All rows are made from the same 15 directions, up to rounding. Whole rows:
[[  6.0 -10.7  -2.1  18.7 -40.5  11.9   5.2   6.9  11.9  31.0 -10.2   1.7
  -19.4   7.1  42.5 -15.4   5.9 -10.2  19.1   1.3   6.1  17.3  29.3  14.2
    1.5  15.2  13.9]
 [ 24.5  -3.9 -20.5 -18.1  29.8  27.6  24.4  -2.4  -6.8 -23.1 -33.5  -5.4
    1.7   2.5 -28.3   9.7  13.5   6.8   7.9   6.2  -3.7   3.9 -43.5 -23.7
   36.5 -24.5   0.5]
 [ 20.7  -5.1 -17.4  -6.2 -19.1  19.3  -6.6  18.6   5.2   5.8 -23.7  22.8
   30.4   7.0   2.6  21.3  -5.4  11.0  14.9 -23.7  -0.9  36.0  -3.5  -8.2
  -34.4  19.6  21.1]
 [ 15.6  17.0 -20.1 -11.9   0.9   2.8  22.7  11.8   5.1  34.2   1.4 -27.2
   -3.8  23.4  12.4  -4.3   5.6  21.6 -29.7  22.2  -2.6 -28.5 -26.1  35.7
   20.0   7.1 -34.1]
 [ -4.9  15.6  32.7  40.7 -15.4 -26.5  -9.3 -17.2 -43.2  37.3  17.1  10.4
  -19.6 -38.8   9.8  12.1  36.6 -12.8 -14.6 -18.5  -0.9  -9.2  10.3  -3.8
    0.6 -28.4 -11.5]
 [  5.7   9.5  39.0  12.5 -24.5  32.0  11.5 -12.7  -1.2 -23.3  14.6 -19.8
  -39.8 -17.6  14.6   3.2  10.0  -5.2  21.4   7.1  27.5   2.5  39.2 -23.5
  -12.8  38.1  24.9]
 [ 11.0  -6.6   3.2  -7.0   3.3  -8.1   7.4 -29.5 -22.1  -1.1  -1.8   0.1
  -24.2   6.5  -6.8  -2.8  -3.6  17.5   3.8  10.3  -8.0  14.1 -23.4   8.5
   11.4  -9.8   6.4]
 [  1.3   2.9  17.7  -6.2  11.7   2.6   8.9  17.4 -11.1  45.1  29.1 -14.2
  -22.7 -11.3 -25.3  -7.6 -11.5  -3.9 -18.0   7.7   9.7  -3.1  11.7 -19.9
   -6.6  15.8   7.4]
 [ -2.8  -9.4 -15.3 -26.4  13.0 -22.2  20.2 -27.1 -27.4 -30.0  40.1 -19.2
   -3.1  20.8  26.4   9.2   5.7  49.7 -31.6  12.0 -29.2 -12.6 -35.3  13.7
   -9.2 -21.3   2.9]
 [-13.7  -4.7  -5.5   3.5  14.9 -13.6  -7.4   1.0 -20.8  -7.1   8.9 -10.4
   -4.5 -17.7  -9.3  -4.4  17.8   8.8 -21.4   7.0 -10.8 -12.7   3.1  10.3
    9.5 -33.7 -17.3]
 [ 10.1  -9.7 -20.6   3.2  -7.9  26.0  26.0  12.6  49.8 -24.9 -32.7  13.7
   58.8   3.2  43.7 -15.4  12.0 -44.6  18.3   8.9  -1.7  -5.7  -4.6  -7.8
   24.8  10.4  16.5]
 [ 14.2  11.0   1.1   8.2  13.3  12.6 -12.7   5.4 -31.6   5.8  15.0  -9.3
  -28.8 -26.0   7.6  18.1  11.7  21.9   3.5   5.0  28.2   2.4   4.0   3.7
    1.1   1.3  -0.4]
 [-21.2 -34.1  14.1  -9.3 -23.7  -9.3  -7.0   2.6  -3.3 -24.7 -21.6   4.9
  -14.4  -0.2  -1.4 -44.5  20.7  -2.6 -13.6  12.1 -33.7  18.9  18.8   4.9
    7.4  -3.7   3.0]
 [ -7.0  -3.6  13.1  -9.4   6.9   2.3  -2.4   3.9 -17.0 -12.3   8.7   3.8
  -13.9  -0.7  -0.2   2.4  20.7   1.7  -0.9 -12.1  -3.7   3.6  -3.9 -18.4
    0.9 -17.9   9.7]
 [-17.6  -0.8  15.9  -1.7 -19.6 -30.3 -26.7   7.3  19.2  17.0  -4.5  25.9
   -2.7  17.6  30.3 -28.8  -8.0 -15.9  -2.6  -3.9  -4.1  -1.7  -0.8  21.2
    7.9  27.9 -12.8]
 [ 14.1  34.4  65.8  16.3 -28.8  17.3   1.6 -28.7 -10.8  -3.5  -1.3  -0.9
  -61.7  11.5   8.3   8.2  12.3  -7.4  29.7  -5.0  34.3  -0.4   8.9  -7.5
    2.2  40.3   1.2]
 [  9.3  27.1  19.9   2.2   3.0  22.3  13.4 -29.8   2.7 -30.0  17.2 -14.0
   17.8 -35.7  -9.5  21.2   9.5 -14.9  14.9   4.1  20.6 -11.8   5.5  -5.5
  -10.8   2.8  19.1]
 [ 23.2   0.4  -0.1  16.0 -21.0  -1.6  12.2  -4.8 -15.2   1.5 -10.6  -3.1
  -11.4   8.9  38.1   2.6   8.8  26.9 -16.8  16.9  -2.9  -1.7 -10.3  11.2
    1.4  34.4 -15.5]
 [  7.5   7.9   5.8  -0.3 -44.5   7.6  11.5   2.6 -14.5 -13.1   0.2  -4.1
   -3.5  23.2  61.0  12.2  49.6  29.6 -16.4 -12.4 -16.3  -3.3  -4.2  19.9
  -18.9   4.4  -6.0]]

Rows cut short, each followed by the rest of it:
[  8.8 -19.3  -6.1  16.9  -2.7  12.4  31.3  11.2  12.7  -1.6 -31.5 -11.5
  19.7 -14.2 -13.6 -27.4   6.4 -22.0 -21.0  31.6 -16.8  -7.3] | [ 12.6 -14.9  22.6  10.1 -10.0]
[ 16.1   0.2  -4.7  10.8 -12.9   0.0   5.6 -25.5   1.7   6.3  -9.7   5.1
  15.5 -32.3   1.8   1.5  -6.3  -7.7   9.1   8.9   0.9  12.0] | [-4.2  5.2  2.0 11.4 13.8]
[ -9.7   0.4   8.4  -1.3   6.3   6.4  -2.6  13.8  -9.9  17.2  21.6   7.3
   8.9 -20.9 -24.5  20.9   6.9 -15.4   4.5 -34.9   0.8  10.1] | [ 15.1 -42.2 -26.9 -24.2  27.0]
[  0.7  -1.7  -8.2   3.9  12.6   4.4 -10.2   6.5   9.9  -9.0  -1.4  12.0
  26.8 -11.0  12.7  -4.5  -2.9 -17.2  12.6   7.2  12.6   3.1] | [ 5.5 13.9  3.5 -3.2  8.6]
[ 19.2  15.1  24.6   3.4   4.0  31.9  11.1  14.6  -8.7 -35.5   9.9   0.7
 -13.3  11.8  69.1   5.9  37.9  -0.1   9.5  12.0  32.6 -13.9] | [-4.8 -5.4 13.4 28.8  8.2]
[-13.6  -1.0  -7.7   2.3   4.4   0.6  -7.9  28.1   5.9  38.5  15.4 -18.7
 -24.2  15.4  -7.6 -14.1 -12.4   1.5  -5.4   7.7  11.0  -7.9] | [ 30.3  22.4  -1.0  -6.9 -14.6]
[-23.7  10.2   6.8  -6.7  -8.3   2.6  -1.5   4.4  16.4 -20.2  16.0  -9.4
   4.5   8.6   2.9  10.3  11.5  -6.6   1.6 -23.0  -3.4 -18.2] | [ 15.4 -11.6 -15.2 -13.1  -0.6]
[-12.5  20.5  29.3  -3.6 -13.9  -0.7   1.4   6.0   1.9   8.8   2.9   5.7
 -10.9  36.6  15.4  -3.1  32.8 -16.1   0.8 -20.1  -2.0 -15.7] | [ -3.0  14.5   4.4 -21.6 -13.3]
[ -1.5 -24.5 -26.7   7.8  33.3   1.7  -1.7   3.7 -12.0 -17.8   2.7  -5.8
  22.2 -30.6 -30.9   0.7 -16.3   3.0  -4.2  17.4  -3.3  10.5] | [ 15.4  -8.8  -5.1 -24.7  10.3]
[  5.1 -15.8 -17.5  15.2  11.6 -23.1   8.1 -25.1 -16.6   4.4   4.5  -1.5
   2.2 -12.1  -3.3   0.2 -18.3  11.5  -9.9  16.0 -13.4   2.1] | [-10.3   2.6   7.2 -12.8  -1.9]
[ 18.5  20.6  19.7   9.3  -3.3  13.2  19.6 -17.8 -13.6  -0.3  42.5 -13.1
  -2.9  11.7  26.1  26.4  -9.0  13.7   6.3   7.3  24.1  -4.1] | [ 10.5   8.1 -36.8  22.7  20.9]
[  5.7  -9.3 -41.0 -25.3   0.5  -5.0   5.2   1.8  59.3 -17.7 -41.0  11.3
  50.8 -11.0  23.7 -28.4 -15.5 -19.8  -2.1  19.9 -14.2 -13.3] | [-44.2   4.5  48.2  35.7  -9.1]
[ -0.6  -2.7  13.8  29.3  -9.3 -16.6 -19.0  -5.4   0.7 -19.0 -20.3  11.0
  12.8   2.7   3.2 -18.3 -14.9  -1.8  -8.1  27.7   2.3   0.4] | [ 23.1  36.1  -8.2  31.0 -26.5]
[-13.5  10.3 -14.7 -15.6 -13.6  -3.8  -9.0  -3.9  20.7 -23.6   6.9  -3.5
  30.1 -19.8  16.6  10.9  12.4   2.9  -5.0 -15.9  -9.1 -14.3] | [-5.9  4.6 -9.7 -0.7 -0.3]
[ -1.7   2.5  -3.8  25.7   0.7 -11.1  -8.0   1.5   4.6  -8.4 -13.1   1.3
 -14.9  12.1   2.0  13.9 -18.9   8.9   1.3  -6.6   6.9 -13.7] | [  3.7 -20.2   4.1  20.5 -27.6]
[ -4.3   2.2   1.4  21.6   0.0  -4.1  16.5  -6.5   2.1  38.2  33.4 -17.0
  -8.1 -12.8  -2.8   5.2 -19.3 -14.5   0.2   1.9   9.5 -10.7] | [ 27.7 -11.7 -10.6  -4.4  11.1]
[ 11.6 -17.1 -23.6   7.3 -13.8   4.0  -0.4  18.4 -10.3  11.5 -19.6  15.9
  34.1  -8.5  30.2  -7.5  28.0   1.2  -9.5   3.3 -15.9  19.6] | [  0.4  26.3  -2.8 -18.3   5.3]
[  4.9  20.5 -25.1  -4.1 -44.6  17.1  26.0 -25.5  33.8  21.5  13.0 -16.8
  39.2   3.2   0.4  38.7  -9.2  -1.2  21.8 -34.6  -8.8   3.8] | [ 10.8   9.9 -47.9 -13.8  27.4]
[ -7.9   0.7  -0.5  -6.8  18.4  33.4  11.9  26.7  10.3  -9.1  18.0 -30.3
 -11.9  13.1 -19.8  -0.3  -3.8  -3.3   6.6   9.2  19.0  -9.5] | [ 35.7  -7.1 -10.1  -8.6   6.7]
[ 10.7  32.8   6.0 -12.7  22.2   2.7 -15.1  -6.2  14.3  19.3  25.6   1.0
   0.0   9.2  -0.3  11.0 -35.8  -2.7  22.3   7.6  42.3  -8.1] | [-12.6  30.5  -3.7  26.9   2.2]
[  8.8 -22.6 -22.8  23.2  12.5   5.9  16.6   0.1   8.3 -15.7 -23.3  17.7
  26.7   4.8   1.7  13.6 -13.2 -17.2  18.8 -10.5  -6.5  11.0] | [ -2.9 -43.1   5.8 -14.0  15.0]
[ 10.4   1.3  11.3   7.9 -12.5  -0.6   4.5 -37.0 -10.0 -24.7   3.5   4.2
  -3.6  27.2  10.1   9.9 -14.3  15.5  21.4   6.9   2.3  18.1] | [  3.1  27.7 -24.6   2.7  14.2]
[  0.5  22.2  27.1 -10.0 -39.4   7.1  -4.2   8.7  -2.1  35.7  -3.8   4.9
 -25.0   2.2  14.1   1.7  37.1  -5.1  -0.2 -29.2   0.1   1.7] | [-4.8  0.3 -0.9  7.3 -1.7]
[ -3.2  -1.6   5.8  -4.1  -2.5  27.4   6.1  23.1   3.1   9.0  -8.1   5.7
  23.0 -23.8 -12.3  -4.7  37.1 -35.3   7.9 -15.1  -0.9  10.1] | [ 17.1 -13.6   0.3 -33.8  22.6]
[-10.4  -4.4  15.4  -1.4 -20.4  -1.5 -10.1 -10.3  -2.2 -17.1  -4.4  -0.7
 -13.4  17.8   2.5 -15.2   5.6   5.8   7.0   5.9  -6.0  12.2] | [ 20.4  32.5 -12.8  -3.3   0.1]
[ -9.4  -2.9  -3.6   0.6  -2.4  16.2   4.3 -14.2   6.6 -33.1   9.9 -21.0
   3.3  -4.7   0.1  -5.1   4.6  -1.1  14.6  15.9   4.8   0.0] | [ 30.4  27.8  -9.4 -21.4  11.9]
[ 14.8  28.9 -26.6 -18.6   4.0  -5.6  13.2 -28.0   9.7  19.9   3.7 -32.6
   9.5 -59.4 -21.5  11.6  -0.4  14.1 -24.8  15.2  -1.8 -33.0] | [-43.1   7.9  31.0  10.3 -21.9]
[ 13.3   9.4  -9.1  -7.7  21.5   7.7 -11.8  21.9 -20.1  30.4  -9.3   5.6
  -2.4  -1.1 -32.0  13.4   4.0  10.6  -3.2  -8.9   9.4   9.5] | [-16.9   5.1   2.2 -17.8 -11.0]
[ 17.6  25.0   5.8  20.4 -16.8  19.8  10.6 -15.3  -3.9 -31.6 -10.8 -14.9
  13.4 -42.3  10.6  28.6  28.9   5.6  -5.0   0.7  10.6 -19.5] | [  1.1 -12.8  -2.4  19.6 -11.4]
[ -7.8 -18.7   6.1 -20.6   7.5   8.9 -16.6  29.9  14.1   6.4   0.0  24.5
 -15.7  24.3   1.3 -10.0 -21.1 -11.9  26.4 -20.4  11.1  28.5] | [  5.6 -34.6  -6.1  19.1  31.1]
[  2.0   5.5   8.0 -16.8  -9.6  -0.8  -5.5   4.4  10.3  25.5 -12.6  14.0
  13.6   1.1 -19.4 -11.7  -0.8 -15.2   1.3  -7.1  -5.9  12.7] | [-10.6  10.7  -1.5   4.3   4.9]
[ 24.1  12.8  20.3   0.1  18.7   7.4   0.6   4.5 -36.1  37.1   1.1  12.4
 -25.9 -10.5 -11.6   8.6  15.7  -1.5   2.1  -3.4  18.2  10.7] | [-26.1 -12.4  17.4  -5.6   4.7]
[-33.4 -12.7  -1.4 -21.6  28.4  -3.9  22.3   0.3  12.5  15.0  15.0 -20.1
 -53.5  54.9 -22.6 -22.1  -0.5 -20.5  15.1 -11.0 -11.8 -19.7] | [ -7.5 -18.4  46.6 -71.4  -1.3]
[ -2.4  -3.3  32.0   1.7 -26.2  21.8  -6.0   3.2  16.8 -40.0 -64.2  24.1
 -32.9  27.5  -3.3 -11.6  28.0 -23.6  34.9 -24.9  -1.7  14.4] | [ -4.9 -38.7  31.4  11.7  -5.4]
[-10.1  -8.2   5.8  12.1 -13.6 -21.5 -10.1 -27.3  -3.2 -59.0 -22.3  14.5
  18.1  -0.7  -2.3   8.4   2.0  11.0  -5.8  -8.7 -25.5   0.8] | [ -5.5 -10.7 -12.4   3.8 -12.9]
[-11.8  25.6  -6.6  -3.4  16.7   8.8  -6.4  -7.0  25.7 -18.1   5.4 -19.6
 -13.1   2.4 -34.8  30.4 -25.0   0.2  21.5 -21.0  22.1 -26.1] | [  0.7 -26.3   1.9  -0.2 -15.0]
[-29.6   4.3  19.6 -28.7  10.3  -4.6 -44.0  24.0   3.3  15.0  12.2   8.1
  -7.5 -25.6 -34.0 -27.2   7.1 -20.5   2.0  -7.0   9.7   9.3] | [ 19.9  20.7  -0.8 -13.7   4.8]
[ 20.2   8.2   0.5 -23.9  -0.1  20.6 -26.2   7.0 -41.2 -29.0  -7.1  -1.1
 -43.7   0.4  12.2  23.6  27.0  60.0   6.3  -6.9  16.4  23.2] | [-22.7  10.8  -6.5  12.0  -1.6]
[-16.9  10.9   4.8  21.7  -7.2 -37.0 -57.4  18.0  -0.8  11.6 -27.0  23.4
 -23.2  20.0 -20.9  10.1 -27.7  19.8  -5.2 -25.7   5.9  -3.4] | [  5.4   5.8  -9.6  28.4 -56.6]
[ -2.3  18.1 -23.5  22.0 -21.0   0.5   3.7   7.8  59.9  29.8 -38.0  -9.6
  26.2   2.4 -20.5  -2.3 -30.1 -28.8   5.6  -2.1   4.5 -26.9] | [ 12.6   7.3  14.7  25.5 -38.8]
[  1.1 -26.4  33.8   6.0  18.5   4.1  10.1  12.9 -14.1 -31.8   5.8  25.6
  -1.1  12.6  24.8 -19.4   6.8 -22.2   1.5  10.7   1.3  13.1] | [  5.7 -43.8   3.2  17.7  29.4]
[ -8.8 -22.2 -27.6   6.8  -9.3 -13.4  30.3 -18.3  35.1  -9.2  -6.0 -17.4
 -11.3  -4.0  32.3 -17.3 -16.4  -8.9  -3.2  12.5 -18.9 -25.0] | [-10.6 -35.9  43.0  14.9  -2.8]
[ -8.0   5.0  -2.8 -27.5 -30.2 -27.1  28.7 -58.8   5.9  26.3  41.9 -28.3
 -25.9  10.3   9.3  -2.5 -17.3  22.2  -7.9   0.2 -27.7  -7.8] | [-23.3  19.6  -6.0  -6.6  17.2]
[-15.7  18.8  -5.5 -14.6 -33.7  -2.8 -24.8  19.9  -3.0  36.1   9.0 -26.0
 -36.2  24.9  -8.2   2.7   8.7  40.2 -15.1 -13.8  -2.2  -3.8] | [ 22.5  54.8 -26.9  -4.4 -33.0]
[ -3.8   3.4  -3.0   9.4  -9.8   4.4  32.4 -10.9   8.6  -8.5   2.0  -5.1
 -15.2  32.1  39.6  17.5  25.1  -9.0  11.8 -26.2  -9.4 -22.9] | [-16.9 -34.1  22.2 -29.4   0.9]
[  2.9  -0.7  -9.4  16.4   0.8  -3.3 -12.1  -3.1   7.7   1.7 -21.9   6.8
  13.7 -13.6 -20.2   0.3 -16.4  -7.7   7.9   4.1   4.3   5.6] | [  8.4   7.9   1.4   4.0 -10.8]
[ 28.1   7.2  36.1  -6.7  12.4  32.4  23.7  -9.0 -11.5 -44.9  13.7  -1.7
   2.6  15.4  -1.9  14.7 -12.0   8.7   9.5  18.7  22.2  11.6] | [  0.1 -26.3 -30.7  50.1  31.0]
[ -2.2  -3.3  12.1 -33.7  24.9  15.7  36.6 -20.8   9.0 -15.5  40.6  -9.9
  -0.6  23.9  -7.2   3.0 -14.0 -14.8  19.7  -1.9   1.2   1.3] | [-14.9 -30.5  -4.9 -18.3  50.5]
[ 23.5  13.4 -32.4  -6.7 -20.1  24.9  16.7   4.9   7.2  28.2  -4.1 -21.0
   8.4   3.2  -5.9  30.9  -5.7  27.8   3.0 -11.0   3.0   6.9] | [ -3.9   9.0 -23.9   6.5   2.6]
[ -7.2  -7.5  -4.6  -0.1 -32.1 -24.7  18.5   4.8   2.9  39.0  -2.6   9.2
   9.3  39.2   9.5   2.9   4.7   5.5 -25.6 -29.2 -41.4  -1.1] | [-13.7 -11.2 -17.5  -9.7  -9.1]
[ 23.4  20.4  -2.4  16.5   4.0  49.4  40.0  -1.5   1.2   3.2 -24.4 -24.3
  -4.6  -3.7 -33.3  29.2  26.3 -17.1  21.0  -9.8  14.6 -10.5] | [  1.9 -29.1  16.6 -33.5  -0.9]
[  3.4  -3.5  22.3 -28.6  11.7  14.1  22.4  15.8  -7.5 -34.7  20.4 -12.8
 -13.4  15.5  20.5  -7.9  17.4  15.4 -25.8  14.1  -3.7 -14.3] | [-15.9 -33.5   1.6  33.4   8.7]
[ -9.0  11.8  25.7 -42.9 -11.5 -19.8 -12.9  12.8  -6.3  25.6  29.1   5.8
  -1.8  -5.2   5.6 -15.3  11.7  11.5 -36.9  -6.5 -13.5  -3.4] | [-23.4   6.6 -14.6  31.4   2.2]
[-12.4 -20.4  -7.0  -9.1  30.4  -0.6  -9.2 -14.5  -0.9 -52.5   6.9  -6.4
   4.8 -14.9 -26.7  -9.3 -22.8   4.3   9.2  21.2   0.5   8.4] | [11.8 -3.2 -1.6 -9.7 14.7]
[  6.2  21.1  29.4  33.6   1.7  21.4  -6.9  37.2  -3.4   2.1 -36.6   4.6
  -4.6  -2.0 -20.2   2.9  28.9 -24.5  -6.5  -3.6  20.8 -18.4] | [ 21.4 -16.8  13.0  12.2 -40.2]
[ -0.7  -3.9  -0.3  24.0  -3.7  -7.1  -0.7  10.2  -3.1  11.2   1.8   5.8
 -11.1  16.2  18.4   8.9  -8.0   1.6   1.0  -9.3   4.7  -3.7] | [ 11.6 -15.7  -5.3   8.1  -8.1]
[  7.6   3.5 -31.4 -18.1  13.3  16.3  -4.5   8.2   2.5  14.7   8.5 -19.0
  -2.7 -50.1  14.8  -6.5  16.9   3.2   1.8  17.0  16.6  -5.8] | [-10.0  19.4  32.9 -11.7   7.2]
[ 28.9  -3.2 -12.8  34.1 -55.1  14.9  26.9 -22.5   3.1  26.9 -21.3   9.3
   2.3 -23.3  69.9  10.3  31.1 -13.3  23.9 -10.5  -1.6  16.0] | [ 0.0 -3.6 12.8  5.0 25.2]
[ 12.4 -26.5  -2.9  11.5  -7.6 -19.4  22.4 -37.6   7.1 -19.9 -27.8  12.4
  35.2  -9.6   0.6 -32.4 -17.4 -14.2 -10.8  40.2 -30.0  11.8] | [-13.8  13.5  15.4  16.3   6.0]
[ 24.2   5.3  12.3  25.6  22.7  11.6  22.8  11.2 -49.3 -17.6  -2.8   3.6
  20.3  -4.2   5.3  24.8  44.1   9.2 -29.3   5.6  -3.8 -10.3] | [-13.0 -17.1  -4.2 -23.9 -12.9]
[-17.9 -37.2 -26.8  50.5  23.5 -31.9 -25.0   7.2 -13.5 -21.3  -4.7   6.7
   5.8 -29.9   2.2  -6.7 -27.3   3.4 -11.4  18.1  -3.9  -1.9] | [ 37.5 -12.9   3.5  -7.3 -19.9]
[-11.7 -13.1  -1.9   0.3   1.7 -10.3 -23.2  26.9 -12.3   8.4  -8.6  11.4
  -5.2  -1.0   0.8 -15.0  13.1   3.7 -13.6  -2.6  -7.7   7.9] | [  9.0   9.1   2.5  -9.9 -12.7]
[-15.5  -4.9   0.6 -38.3  24.4  48.8  16.4  37.6  -4.6 -30.7  36.6 -27.5
 -17.2  -6.5  20.2  -0.8  55.1  -6.3   6.9  -8.6  12.3  -9.6] | [ 14.5 -27.9  10.1 -45.8  36.8]
[ 10.0  18.4   1.4   8.2 -35.2   9.8  15.5   7.3   8.1  47.0  -9.6  -9.4
 -13.0  23.9  -8.6  19.7   1.5   6.1  -0.7 -25.9  -3.0  -1.7] | [  4.3  -6.0 -17.8   9.0 -11.9]
[ 14.4 -11.6 -10.2  11.0   7.9   3.3   3.4   2.3  -5.6  27.4  -7.5  13.1
  -7.1  -3.1   0.9   1.9 -13.9  -8.2  17.1  -2.0   8.7  19.0] | [ -4.6 -15.2  10.3  -2.2  15.8]
[ -7.2  -5.1  28.2  27.1 -20.6 -21.8 -21.7 -34.9 -34.8   6.3  -2.8  -7.2
 -52.5 -38.9 -15.6 -20.9   6.4   8.7  -2.8  21.0  -0.1  12.1] | [ 27.9  26.7   9.1  -1.6 -12.3]
[ 15.3  23.1 -21.9 -53.6  -5.4  23.3  18.6  -1.0  35.1  20.4  -9.3 -25.0
  -2.8 -19.6  -8.4  -4.1   7.1   3.7  -1.9   2.9   2.5 -16.3] | [-49.8  -1.7  38.5  22.0   0.7]
[ -2.8  -2.2 -17.5 -47.7   0.4  28.3   1.7   4.3 -12.5 -43.6  10.6 -28.9
  -3.6  10.5   8.1  -3.7  38.6  40.9  -5.6  13.2 -10.0   7.5] | [ -5.2  48.9  -8.9 -34.6  10.0]
[ 10.5   9.1  12.7 -32.4 -13.0  15.3  20.4  -8.0   8.6  13.6  -2.7 -15.1
 -12.1  12.8 -21.8 -12.3   0.8   4.5  -4.1   9.1  -6.6   4.9] | [-16.4   8.0   1.9  16.1   8.3]
[-13.9  -6.7  10.7  -3.7  -9.1  10.2 -28.1  27.1  -9.7  22.6  24.4   0.8
 -20.2 -17.3  19.7 -19.3  15.2  -6.4  10.2   1.5  19.5  19.9] | [ 44.2  28.6 -15.0  -6.2  21.8]
[-21.5  -7.3  -4.2   2.2 -14.6   3.8 -10.4  15.8  -0.5 -45.7  -1.0 -19.7
 -20.4 -12.1  -4.4  18.5  12.5  29.2 -16.0 -21.8 -11.6 -12.9] | [ 24.0 -46.4 -19.1  13.4 -15.2]
[ 19.9  17.5 -19.2  10.5   5.7  38.9  33.4   0.1  32.1   1.4 -18.3 -18.2
  20.5   0.4 -21.1  26.6 -10.4 -20.6  25.0  -6.0  18.4 -13.8] | [  0.2 -27.5   8.0  -1.0   3.5]
[ -1.7  18.3  35.9   7.7  11.6 -19.1   3.8 -10.8   1.3  19.0  15.6   4.7
 -10.4  19.2   0.1 -16.1 -13.5 -20.8  -8.2  16.8  11.8 -21.9] | [ -7.7  13.1  13.5  18.5 -16.3]
